The rows of a group lie close to one hidden flat surface of 10 dimensions, which passes through zero. Surfaces can cross.
(in the rows, 128 means zero)
Known rows, each followed by its group:
[108 149 141 135 131  77 114 161 152 167  87  93  97  99 148  73  85 162]  Meset
[100 146 128  93 143  96 157 102 124 148 119 114 110 139 146 143 149 117]  Meset
[129  96 144 141 129 124 126  94 129 129 159  97 151 104 155 112 167 150]  kib
[ 92 123 113 131 116 103  93 163 113  98 133 123 123 160 106  87 123 182]  kib
[137  56 122  85 147 136 115 180 170  71 129 150 132 146 146 112 138 149]  kiz
[150 117 149  95 141  92 112 133 165 164 138 115 101 132 128 101 137 156]  suvi
[151 184 123 148  94  83 104 175 123 157 170 137 145  70  78 132 207 167]  kiz
[ 91  89 185 163  96 146 143 149 144 165  78 118 151  79 153  93  68  98]  tukos
[139 143  83 134 124 158 126  50 136 106 140 133 105 169 107 205 152  98]  terom
[133  94  96 157 141 132 146 163 123 111 137 123 134 140 139  71  91 152]  kib
[ 52 134 144  57 157  84 135 129  87 110 134 170 165 174 116 124 176  99]  kib
[135  80  96 146 133 134 182 140 132 131  96 137 121 147 147 113 178 123]  Meset
[115 159 155 100 102 118 123 183 145  98 101 163 115  93  97 190 128 115]  terom
[208  56 122 145 150 150 123 143 154 142 136 146 152 116 142  90 210 147]  Meset
[ 94 105 154  90 121 125 173 137 134 131 141 155 152 125 133 152 119  79]  kib
[118 126 110 140 136 126 128  83 160 152 137  83 169  68 200 128 186 105]  terom
[132 104  75  85 136 130 118 167 136  90 178 146 148 172 126 114 171 156]  terom
[ 92 189 106 102 172  76 152 170 110 109 106  72 130  67 213  99 112 146]  kiz
[ 57 104 168 161  60 140 151 105 144 138 121 122  94 155  85 151   4 107]  suvi
[133 116 114 142 153 131 129 156 103 131 116 145 145 143 136  71 111 132]  litov
[142 168 117  98 131 125 123 153 102 125 139 159 117 162  92 139 127 126]  litov
[105 140 106 156 144 125 151 128 117 132  56 162 115 143 120 135 117  80]  Meset
[ 99  96 171 148 115 146 149  54 158 155 105  85 147  72 187 156 132  87]  litov
[ 92 177 117 108 109 121 129  87 100 142 128 100  90 176 115 150 104 137]  suvi
[138 126 136 135 101 139 110 172 118 155 135 100 148 100 150  72 132 169]  suvi
[141 157  92 115 162 148 145 153  85  75 128 172 160 133 130 157 160  99]  terom
[ 71 118  81 190 124 126 156 145 131  41 103 141 134 114 128 160  88 107]  kib
[ 52 132  81 150 118 106 148 131 103  41 148 105 139 123 145 153 134 147]  suvi
[ 78 104 141 152 121  93 128 105 140 113 125 121 124 130 118 126 125 132]  litov
[180 169  92 129 158 152 131 153 116 106 115 151 141  97 141 158 157 105]  kib
[183  85 101  72 189 136 202 159 166 108 153 194 161 116 156 169 171  55]  kib
[184 122  84 124 197 101 110 162 139 152 110  97 108 138 181  27 135 183]  litov
[173 125 143  96 138 132 103 129 178 151 102 147 113 114 127 153 168 110]  litov
[173  88 154 126 118 215 124 135 161 120  89 135 132 106 162 157  78  92]  kiz
[147 159 112 163 105 190 146  98 115 127  96 115 102 129 130 176  66  97]  tukos
[138 103 145 114 133 143 175 146 147 140 134 145 153  96 149 143 119  84]  kib
[140 166 120 177 157 122 112  63  83 171 127 134 124 155 100  98 120 112]  tukos
[ 88 133 100  62 135 114 132 217 100  62 150 186 158 168 103 128 147 128]  kib
[126 139 118 152 138 168 176  90 120 116  83  94 120  92 194 169 100  92]  tukos
[ 94 139 168 175  77 128 103  80 128 148 149 133 146 108  77 155 123 108]  tukos
[138 111 123 159 101 141 142 125 154 163  75 131  82 142 110 135 114 122]  Meset
[123 103 130  87 120 134 130 129 136 105 157 132 132 149 128 145 143 137]  kiz
[135 193 150 110  95 139 139 113  87 187 161 124 143 117 103 152 136 111]  kiz
[125 139 126 112 120 130 125 156 155  95  95 158 122 105 117 184 142 102]  tukos
[ 66 104 123 120 129  72 118 184 140  97 112 174 135 149  89 100 134 133]  kiz
[139 100 105 159 110 174 125  99 141  69 133 155 129 140 105 195 140 108]  kiz
[136  97 154 135 130 113  92 132 144 111 188  93 168  78 153  93 140 175]  Meset
[130 147 112  90 171  75  85 174 137  90 143 142 128 133 122 104 142 161]  Meset
[154 142 155 140 127 151 101  84 132 142 145 120 134 112 122 151 116 118]  Meset
[167 133 115 170 149 164 120 122 110 139  86 166 132 143 106 118 113  93]  litov
[160  87 116 105 125 150 133 156 143 141 134 115  93 185 134  79  83 171]  tukos
[ 96 153 150 136  88 142 137 108 135 141 106 129  98 133  99 178  60  97]  suvi
[139  92 153 157 123 142 114 141 141 137 115 158 163 106 117 108 143 112]  tukos
[118  98 178 149 131 124 144  65 100 155 126 125 109 164 106 116  96 127]  terom
[247 146  64 202 167 186 118  89 103 131 143  91 116 120 156 106 143 164]  kiz
[135  61 116 123 143 118 120 134 154  86 149 170 126 177  93 122 143 137]  suvi
[133  87 152  90  95 119 171 151 162 190 102 122 106 127 141 121 174 131]  Meset
[151  65 121 133 202 119 154  55  92 132 184 119 178 153 180  70 204 133]  suvi
[155 155  79  83 164 125 119 168 109 118 122 161 103 198 107 109 121 137]  litov
[153 167 124  65 104 126 116  94 145 150 167  96  69 165 107 180 130 159]  litov
[128 130 118  75 158  94 128  95 121 138 156 128 107 195 120 117 157 142]  kib
[107 115 122 117 152 116 125 140 110 103 127 168 149 161 115 111 130 112]  Meset
[ 76 149  44 165 138  79 149 150 128  52  94 108  72 153 131 134 101 165]  Meset
[158 172 111  83 178  86 117 127 128 148 121 134 109 136 131 129 182 131]  kiz
[161  83 166  83 151 126 127 102 124 161 161 152 140 172 112 104 176 129]  terom
[148 175 105 143 147 103 110 137 143 110  86 128  71 122 111 154 118 143]  terom
[ 71  57 180 142  55 127 108  91 199 112 125 147 113 127  76 197 131 112]  suvi
[180  45 183 176 136 125  57  87 190 158  97 143 155  80 121 103 231 137]  kib
[139 164 116  72 107 123 117 224 146 126 115 125  87 136 118 119  81 164]  tukos
[ 74 130 165  88  65 145 148 124 131 152 169 102 148 118 134 155 104 115]  terom
[113 145 154 105 172 117 156  50 108 190  92 118 108 162 154 125 120  78]  tukos
[123 107 116 173 141 130 116 129 134  94  93 154 157  98 133 134 174 109]  suvi
[122 112 172 149 136  85 124 106 112 155 153 131 154 105 111  97 167 135]  litov
[141 112 122  83 109 158 144 106 112  98 212 124 150 148 127 176 177 139]  tukos
[128 125 119 153 143 111 125  91 128  99 137 144 129 123 109 155 170 121]  litov
[184 154  79 125 139 110  95 144 133 124 149 117  66 179  91 107 119 196]  litov
[159 158 112  68 173 121 125 110 137 131 113 124  90 161 145 149 135 124]  kiz
[ 95 193 131  72 105 120 129 129  90 153 143  87 134 123 150 139 153 145]  suvi
[163 141  96 157 174 117 100 141 140 112  64 176 101 147  97 123 133 112]  terom
[118 155 118 163 117 156 120 122  84 132 125 167 148 158  78 128  95  95]  tukos
[ 87 139 123 142 151 114 152 108  94  90 115 140 136 131 132 148 128 106]  terom
[182  98 167 126 123 146 116 195 116 137 123 172 127 144  83  90 105 153]  terom
[ 88 133 129 128 157 106 145 102  89 137 121 121 148 141 152  97 137 112]  suvi
[163 115 115 121 164 161 127 160 108 130 104 156 142 156 142  86 103 110]  kiz

New rows, each followed by its group:
[169 121 144 110 167  97  82 165 154 158  93 156 133 112 125  79 185 141]  kib
[125 138 166 103 150 106 149 116  95 132 139 128 130 123 135 125 140 133]  terom
[144 129 156 149 140 107 118 166 133 123  90 142 121  86 121 118 124 135]  terom
[143 135 110 130 100 152 112 131 170 134 100  97  77 130 136 151  81 142]  litov
[137  85 146 150 146  85 115 152 151 110 125 117 117 104 133  86 146 179]  terom
[101 146 149  90 109  82 132 139 122 158 177  98 132 115 129 112 153 165]  kiz
[150 122 113 114 135 125 124 111 131  80 147 148  97 166  91 174 153 144]  terom
[114 103 101 156 106 132 112 138 161 148 128 101 127 137 141  77  98 150]  terom
[126  89 174 145 105 144 133 128 130 136 133 136 143 112 118 121 118 128]  terom
[173  87 168 149 128 114 113  42 153 209 162  82 114 124 135  91 172 160]  kiz
[127 159 134  72 113 145 159 142 115 145 124 152 125 140 119 180 150  92]  Meset
[ 75 103 153 188  69 156  79 116 115 114  88 161 127 168  59 128  90 123]  kib
[ 88 177 127 118 133  70 115  85 104 159 151 100  91 172 100 109 105 155]  tukos
[ 86 154  96 159 164 124 146 118 117 121  59 104 118 120 181 106  76  98]  litov
[ 78 171  73 111 100 163 139  90 143 123 146 108 160 116 165 195 149  69]  terom
[197 177 142 175 132 140 105 128 108 153 122 156 132  85  82 148 156 121]  litov
[116 104 136  82 129  94 168 129 145 167 125 114 110 140 150 118 183 137]  Meset
[ 98 125 122 138  98 133 126 146 138 143 133  97 133 119 145 104  93 141]  terom
[ 95 140 154  62  91 113 140 165 113 139 186 135 150 138 109 137 146 139]  kiz
[163  93 177 108 107 173 151  56 101 149 203 109 143 140 125 160 155 134]  terom
[ 96 132 149  92  98 170 144 139 125 146 109 137 139 138 139 148  81  85]  litov
[159  98 195 116 133 135 137 114  94 142 136 163 113 165  79 127 116 135]  terom
[ 72 120 156 145 105 110 133 103 111 149 141  78 134 117 150  90  98 150]  kib
[116 145 122 124 155 105 127 159 133 133  73 165 115 136 116 116 106  99]  kib
[105  98 176 166  64 152 121  99 125 180 145  61 156  82 158  91 129 162]  suvi
[158  75 128 143 173 127 120 116 138 135 114 143 142 138 146  81 157 125]  kiz
[ 83 112 135 182 114 126 145 125 132 127  94 120 131 106 136 117  73 106]  kib
[128 124  84 166 108 144 143 131 135  67 157 110  98 140 116 157  73 156]  suvi
[ 80 131 130 150 115 160 174 160  91 123  62 187 160 131 117 147 103  49]  Meset
[138 104 137 126 123 142 112 124 179 116  91 151 133  93 137 174 158  92]  litov
[153 102 145 154  81 220 142  79  89 112 195 119 189 111 135 175 157 114]  kib
[114 136 123 117 115 118 132  75 148 124 156  89 110 122 142 172 147 136]  terom
[100 155 153 156 113 127 154 101 102 144 121  81 124  89 156 134  85 127]  terom
[179 150 114 163 137 206 166  85  64 158 150 119 141 151 140 122  61  94]  suvi
[119 146 149  89 126 124 155 121 122 172 103 139 120 134 133 144 142  95]  Meset
[108  77 127 116  69 162 112 187 150 105 140 179 136 176  68 130  94 129]  terom
[141 111 131 163 155 100 131 140 173 118 100 134 110  87 135 121  99 123]  suvi
[137 143  66 138 151 127 128 155 116  75 130 112 104 152 138 112 102 165]  kiz
[112 171 147 129 114 109 122 132 118 164 103 154 127 119  93 142 131  98]  kiz
[145 162 139 153 107 152 139  97  99 179 143  84 121 115 139 117  92 138]  kiz
[111 138 112 107 137 113 132 126 138 119 140 116 155  96 166 145 174 115]  terom
[155 124 189 117 144 134 142 195  95 147 114 154 173  73 141  86 134 123]  terom
[145 136 137 140  97 152 125 130 145 110 136 117 127  84 128 182 137 131]  terom
[123 142 131 111 115 109 114 148 164 138 103 112  99 116 131 137 113 139]  litov
[140 116 121  99 133 126 147 153 119 108 175 115 162 100 164 126 185 147]  Meset
[ 93  69 145 182 102 138 151  92 109  92 168  91 141 127 136 108 104 160]  terom
[122  98 139 151  85 174 146 117 129  94 169  98 160  86 154 165 129 134]  kiz
[134 141 120 137 108  93  95 114 161 137 115 148  78 161  60 154 143 143]  kiz
[159 122 154 105 154 118 124 140 124 120 120 164 122 127 107 138 162 124]  terom
[108 153  89 134 203  80 153 119 107 103  95 139 134 128 163 114 151 100]  kib
[192 157  96 149 135 155 150 207 130 138  81 136 139  60 165 121 156 126]  Meset
[148 164  83 122 101 179 124 113 127 166 152  94 128 145 145 129 101 121]  terom
[ 88 119 130  80  91 137 116 178 121  90 137 177 153 153  89 162 160 118]  suvi
[139 113 139 120  72 156 121 158 135 133 169 125 127 137  97 136 110 158]  kiz
[140 177 135 116  94 158 136 123 104 133 141 113  97 139 105 176  83 133]  terom
[118  92 111 162 120 124 109 114 178  96  96 126 101 124 123 151 126 130]  litov
[ 99 122 123  73  87 150 160 246  96 113 161 108 143 147 151  70  50 172]  tukos
[150  91 115 136 177 150 150 175 137 117  52 156 136 120 174  87 116  96]  tukos
[131 135 153 152 124 139 123 180 121 117  75 175 143  92 109 131 106  98]  terom
[103 175 133 139 137  88 136 144  86 127 137 137 132 121 105 115 126 134]  litov
[147 154 110  88 165 144 145 103 111 141 122 120 130 144 170 136 141  99]  litov
[ 62  94 114  99 124  81 139 192 130  53 158 142 150 133 128 115 147 162]  terom
[ 77 140 120 106 107 122 132 150 146 128 123 131 165  97 152 147 142  93]  terom
[133 118 119 143 116 151 127  65 130 158 142 110 111 169 122 129 112 121]  terom
[ 70 176 117 156 166  36 103  94 114 129 112 131 118 129 109 107 149 127]  tukos
[145 150 147  60 107 152 106 212 175 128  74 154  87 136 110 157  61 117]  kiz
[110 195 109  96 100 145 113 137  92 114 123 145  98 181  80 174  93 125]  kib
[153 143 150 112 128 122 122  87 163 165 123  64  88  96 172 143 117 149]  kiz
[104 168 185  44 120  84  92 150 148 165 138 133 117 128 106 133 106 126]  Meset
[144 124  89 119 160 142 141 172 104 120 110 136 118 174 141  71  89 145]  tukos
[126 113 103 130 145 146 134 138 119  87 117 153 137 156 130 133 121 112]  kiz
[115 153 115 134 112 119 140 155 104 115 156 114 146 103 133 129 140 145]  kiz
[168 112 132 116 128 148 122  99 135 151 161 116 132 134 134 126 155 140]  terom
[136 126  99 140 126 176 124 153 143  93  78 167 128 136 126 162 106  86]  litov
[ 89 129 114 137 117 130 142 144 125  94 134 124 160  92 152 146 137 116]  terom
[119 163 108 141 122 143  90 168 108 102  66 189 115 168  68 144 105 104]  kib
[125 133 119 113  85 137 129 123 129 116 182 100 109 148 110 153 116 169]  kiz
[ 82 171  86 149  92 151 129 178 143  92  94 134 155  74 141 173 105  89]  terom
[ 80  92 146 168  43 149 179 105 140 160 127  63 100 117 144 138  82 149]  Meset
[155 151 104 107 127 111 123 182 156 127 127 117  87 130 122 120 100 163]  kib
[130 108 140 141  88 103  93 205 197  94 106 126 104  73 108 136 123 175]  terom
[165 155 142  86  91 164 112 155 129 153 152 134 116 141  99 155 104 134]  Meset
[158 170 122 163 138 107  92 121 122 173 123 108 105 123 111  87 113 159]  tukos
[104 128  95 125 170  87 113 172 167  90  54 153 117 115 146 124 142 114]  litov
[208 142 133  69 150 113  99 154 170 168 138 132  87 139 115 120 140 158]  suvi
[136 136 126 151 122 138  77 145 118 110  99 151 140 127 100 125 160 140]  kib
[148 181 112 128 156 140 125 137 107 185  83 133 136 122 152  90 103  90]  terom
[163 101 193 127 132 179 140  93 143 176 106 109 172  56 193 134 136  81]  kiz
[161  94 201 124 118 142 134 148 118 177 145 118 161  84 147  82 131 143]  terom
[149 110 118  89 140 151 109 158 165  89  89 179 108 161 107 172 122 102]  kiz
[ 61 138 107  92 100  92 132 181 153  90 152 106 146  96 156 139 140 149]  terom
[174  93 115 184 151  94 106  83 145 146 160 109 132 108 123  90 210 173]  kiz
[ 68 145 152  70 140 124 149 134 124 126  76 150 118 151 144 151  73  70]  kiz
[165 144 135 150 122 138 112  74 135 153 148 105 117 108 124 155 151 135]  tukos
[118 104 125 115 130 155 150 177 105 141 132 111 165 126 176  56  87 135]  litov
[121 156  90 119 158 126 143 187 104  91  98 145 133 125 151 118 115 120]  tukos
[151 157  68 148 127 132  99 168 121  71 131 118 103 139 116 124 126 186]  kib
[133 161 106 195 133 131 101 162 116 106  84 170 147  94  94 129 124 105]  tukos
[202  91 117  52 157 141 125 131 180 115 133 144 100 149 141 171 200 136]  tukos
[104 151 120 139 125 119  97 163 113 150  69 144 128 140 116  88 133 132]  suvi
[126 168 136 137 145 108 130 138 110 171 102 111 126 108 144  89 108 126]  kiz
[ 57 123  52 111  98 148 132 123 139 100 166 121 161 175 145 136 126 106]  terom
[134 125 121 122 120 147 142 136  96 110 164 123 136 146 125 124 117 146]  terom
[196 187 121 150 149 176  77 157  93 143 119 150 136 130 104  99  57 121]  Meset
[125  75 116 162 116 133 108 171 146  85 136 155 149 128 105 105 134 148]  tukos
[130 133 129 116 149 108 122 136 108 129 130 174 132 163  87 117 149 115]  litov
[147 131 118 133  84 179  99 172 101 132 135 129 155 131 114 111 152 154]  suvi
[110 143 166 103 117 135 147 140  91 153 129 143 134 142 114 120  94 112]  terom
[155 142 147  86 146 138 142 182 114 145 137 152 165  97 146 114 138 108]  suvi
[144 125 124 156 115 172 128 166 123 109 104 150 150 103 129 132 102 108]  kiz
[ 74 134 144  85 166 129 179 125  70 126 134 118 181 130 193  98 109  87]  kiz
[107 123 190 121 132  79 128  99 153 137 100 126 104  91 121 159 150 122]  terom
